The first 5 rows are patterns. Each new row is the sum of 2 different patterns, raised or lowered, with some noise. Before adding, each is slid sideways (what falls off one end comes back at the other), maybe read backwards, and multiplied by a number that may be negative. Names go in the order of the patterns.
In the rows, 128 means zero.
Known rows, each followed by the names of its patterns:
[118 125 145 115 156 109 158 135  97 159 109 155 112 147 136 109 125 148
 138 154 106 128 112 153 147 131 130  94 129]	fud
[162 130 103 145  97 158 134 107 126 154 157 143 103 112 141  96 137 132
 138 161 157 116 124 115 109 118 158 127 133]	vuvok
[132 119 104 155 154 106 115 101 140 130 123 112 133 138 153 130 145 136
 128 122 153 119 122  97 131 131 162 146 129]	posef
[105 117 147 126 108 133 135 141 162 119 141 153  99 100  96 144 120 150
 120 156 147 137 130 157 120 152 138 130 147]	Kuve
[104 104 153 124 150 160 144 129 154 129 140 102 161  98 162 107 125 135
 123 100 117 106 128 139 139 159 107 157 153]	fot

New rows, each followed by the names of its patterns:
[142 129 155 140 118 157 172 173 145 145 143 170 102 127 164 156 161 168
 122 125 128 126 151 166 153 128 176 148 116]	vuvok posef
[147 120 131 166  98 135 144 165 100 176 122 180 174 127 168 191 131 146
 113 150 132 141 158 145 129 168 169 144 146]	Kuve fot
[172 149  92 148 103 128 133 160 107  99  99 148 126 138  81 125 122 166
 142 146 126  96 123 131 102 128  95 150 111]	fud posef
[139 156 139 157  99 132 119 158 150 147 118 109 134 141 129 150  98 154
 118 157 146 115 148  93 173 131 168 138 107]	fud posef
[114 136 108 101  76 131 129 115 142  95  92  92  91 154 120 136  68 104
  92 110 115 104  79 121  91 145  91 137 103]	fud posef
[177 160 108 131 159 121 138 146 147 145 137 128 160 132 118 118 153 149
 130 115 142 136 142 143 152 125 124 126 156]	posef Kuve
[100 141 103 101 132  94  92 102 126 125 130 113 162 114 165 115  78 125
 148 107 133 126  99 117 142 147 137 108 118]	posef fot
[ 53  64 118  94  73 112 113  62  80  95  76  54  78  39  98  81 115  47
 131  67 135  95 103 103 117  99 135  86  74]	posef fot
[138 121 185 131 121 189 187 121 171 134 150 151 107 112 135 134 155 160
 120 195 116 184 132 173 143 184 128 166 146]	Kuve fot
[173 166 159 155 163 118 144 132 146 142 138 142 178 173 184 145 160 118
 147 133 141 119 137 105 165 137 121 144 137]	posef Kuve
[100 163  89 168 118 134 121 162 113 150 146 131 125 116  90 119 133 121
 113 141 139 152 104 121 135  67  86  96 133]	Kuve fot
[175 114  95 119 111 110 116 148 137 125 114 109  85 127 118 149 186 145
 124 144 129  77  99 125 149 141 109 142 124]	vuvok Kuve
[155 140 117  79 119  96 149 149 110 113  56 101  90 123 121  90 141 101
 134 128  86 137  84 132  93 129 101  78  96]	fud posef
[164 155 132 169 186 169 182 121 153 162 144 114 119 167 161 166 156 178
 169 139 146 179 153 151 148 132 186 152 121]	posef Kuve
[166 147 145 134 122 139 147 198 151 154 136 154 172 150 142 110 163 175
 123 170 110 131 133 141 184 160 146 126 133]	fud posef
[ 97 110  97 130 131 148 148 131 180 179  88 107 158 113 140 156 137 150
 157 124 144 124 149 106 150 101 140 118 128]	Kuve fot
[108 159 163 166 160 162 143 133 108 176 106 138 165 163 122 132 110 129
 124 123 116 136 126 173  98 182 125 143 133]	Kuve fot
[ 89 130 130 105  87  82  89  96 111  90  85 116  85  70 108  81 107  98
  86 119 118 111  87  68  83 106  82 121  79]	vuvok posef
[ 96 159 124  99 134  89 115 118 106 110  89 136 112 133 114  91 120 101
 109 109 127  79 105 106 112  97 117  80 129]	fud posef
[ 87 137 156  87  95 146 126 135 169 133 116 125 110 127 104 121  73 131
 108 127 101 103  89 105 109 143 130 134 117]	posef fot
[131 101 110  91 162 141 108 146 153 150 144 102 114 148  99 125 145 138
 156 162 122 146 125 122 139 161 123 142 145]	vuvok Kuve
[118  80 133 134 116  94 112  91 100  68 122  74 119 159  67  97 108 101
  84  91 127 132 107 133  92 122 116 148  62]	fud fot
[123 177 121 145 152 145 134 138 114 173 135 150 127 130 171 163 175 150
 172 150 140 158 107 182 117 134 197 139 194]	fud Kuve
[141  98 149 123 104 161  81 108  91 127 104  97 108 141 150 148 104 139
  90 149 121 135 131  78 107 140  94 119 102]	fud Kuve
[135 157 132 138 137 135 149 117 143 156 145 135 126 125  89 153 112 157
 158 121 135 122 147 108 115 149 119 113 116]	fud posef
[144 117 118  68  90 140 131 148 161 117  80 142 133 117 113 147 114 169
  93 119 127 125  93  85 119 149 121 121 162]	vuvok posef
[129 126  82  74 123 106 111  89 112 133 115  81  94 117  58 105 107 136
 127 101  46 100 134  89 117 118  58  88  99]	posef Kuve
[100 129 164 133 116 103  86 122 125 110 118 125 151 116 153 113 149 132
 125 149 145 135 135 128 120 146 113 145 104]	posef fot
[191 130 184 123 123 149 206 196 149 176 175 182 145 152 141 176 170 146
 180 188 162 168 150 184 159 189 198 191 160]	vuvok Kuve
[112 172 123 172 176 147 108 152 132 154  88 151  75 187 132 103 131 129
  98 130 138 129 150 115 161  90 178 149 102]	posef fot
[132 133 192 146 142 132 115 132 107 113 107 121 121 126 131 142 116  99
 170 125 113 136 161 147 139 144 108 145 131]	Kuve fot
[162 129 107 163  94 150  94 137 104 108 151 116 157 118 115 145 124 139
 132 146 100 132 125 130 163 107 101  94 125]	fud vuvok
[174 154 195 187 158 135 183 162 126 149 166 160 182 117 184 207 187 127
 145 130 194 158 140 190 147 145 153 120 119]	vuvok Kuve
[121  75  73 118  72 114  92 140  67  77 151 120 105  86  79 130 114 118
  78  70 103  88 141 107 124  80  96 125 104]	fud posef
[113 162 160 201 148 173 126 172 182 159 185 188 156 190 182 135 171 113
 197 114 148 204 175 169 156 156 128 142 155]	fud fot
[141 142 113 153  85 116 121 118 143 112  98 127 122 108 114  98 136 119
 106 128 143 105 126 108 126 126 111  81 133]	posef Kuve
[163 116 167 100 144 111 159 175 127 125 140 120 175 164 162 123 106 136
 139 193 138 157 151 138 148 133 162 124 134]	fud posef
[168 100 148 122 111 113  98 170 119 135 108 120 153 133 137 124 114 120
 129 135 137  90 138 119 141  79 157 126 111]	fud Kuve
[151 136 150 130 155 136 121 155 132 124 144 143 159 142 164  89 140 112
 118 173 157 142 142 101 155 137 132 152  97]	fud vuvok
[139 104 149  97 145 104 162 103 141 137 114  83  99 103 131 103 116 126
 123 164 114  92 108 142 125 166 152 136  95]	posef fot
[150 125 112  91 145 111 114 144 124 165 143 130 155 113 158 138 110 163
  84 151 139 139 125 111 113  91 121 143 104]	fud fot
[123 142 130 145 140 147 102 183 124 175 105 108 145 139 121 111 106 109
 114 149 184 126 124 129 116 132 124 122 150]	posef fot
[133 210 209 151 119 169 170 154 206 182 169 212 187 164 135 180 126 184
 161 161 169 182 135 138 155 136 195 176 178]	vuvok fot
[ 90 131 109 144 177  97 116 168  91 102 103 130 160 137 132 167 111 143
 145  76 152  95 134 130 144 115 133 122  75]	vuvok fot
[126 150 154 165 118 126  95 151 141 130 133 115 120 139 136 176 121 157
  90 142 137 111 162 140 129 102 163 146 144]	fud posef
[133 171 123 154 108 154 150 116 166 133 136 111 168 152 142 126 156 153
 166 113 132 110 152 144 135 137 121 125 139]	fud posef
[120 118  87 150 113 128 111  86  85  71 104 119  76  68 119  98 152  50
 103 112 132 117 148 137 126  69 117  73 106]	posef fot
[183 121 146 128 125 183 129 141 160 150 171 134 115 156 156 138 136 165
 151 163 172 124 126 113 148 131 172 148 153]	fud vuvok
[100 107 139 108  99 127 104  67  74  84 112 146 116 108 113 110  77 143
  88  86  91 124 120 125  82 115 137  82 116]	vuvok posef
[100 147 119 134 161 122 156 130  95 145 154 153 112 119  91 149 148 110
 145 173 142 140 121 148 138  92 136 106 144]	fud Kuve
[ 71 102  71 129 107  66 124 108 157  94  88  93 133  74 122 131 127 129
 148  74  78 109 105  78 150 106 115 140  88]	vuvok fot
[126 149 145 115  76 125 131  93 113  88 115  81 110 156 101 131  98 147
 131 130  89  57 139 121 120 129  76  77  87]	fud posef
[162 137 119 112 167 130 153 145 133 173 175 109 145 148 109 113 157 119
 154 152 165 139 169 120 182 169 136 161 157]	Kuve fot
[122 118 117 119  92 141 145  97 164 146 117 129 129 116 107 113 106 129
 100 128 127 169 137 127 133 128 133 121 129]	Kuve fot
[198 166 157 171 160 128 155 151 133 178 162 146 161 167 106 161 136 126
 185 163 175 169 108 124 154 142 156 138 143]	vuvok Kuve
[105  90 136 157  84 120 120 131 174  92  87 168 121  96 105  92  78 140
 147 162 133 140  66 135 108  88 115 149 115]	vuvok posef
[155 103  82 140 154 131 142 107 129 159 122 100  85 111 133 126 122 150
 103 128 120 124  98 132 106 122 140 136 103]	vuvok posef
[116 108 123  77 107 145 131 133 153 121 108 119 108  95 100 139 112 143
  77 117 148 129 124  84 118 154 111  88 128]	vuvok Kuve
[169 115 153 105 197 125 182 148 192 169 173 177 194 149 193 152 139 188
 154 131 193 163 142 156 150 155 161 139 175]	Kuve fot
[118 130 104 114  95 108 100 143  99 177 127 140 121 113 111  80 101 136
 130 128 151 105 132 136  81 101 123 109 137]	vuvok Kuve
[ 87  76 106 103  80 104  58  77  77  67  65 122  90  88 101  69  80 104
 101  78  88  53 105  72  93  36  52  56 116]	posef Kuve
[149 127 114 167 123 157 114 155 149 146 132  88 107 112 104 136 114 164
  98 171 133 137 160 111 124 103 146 139 129]	fud posef
[109  80  91  69 118  86  93 124  77 130  75 134  91  82  87  58  96 101
  82 104  62 117  99  98  89 114  93  84 125]	fud posef
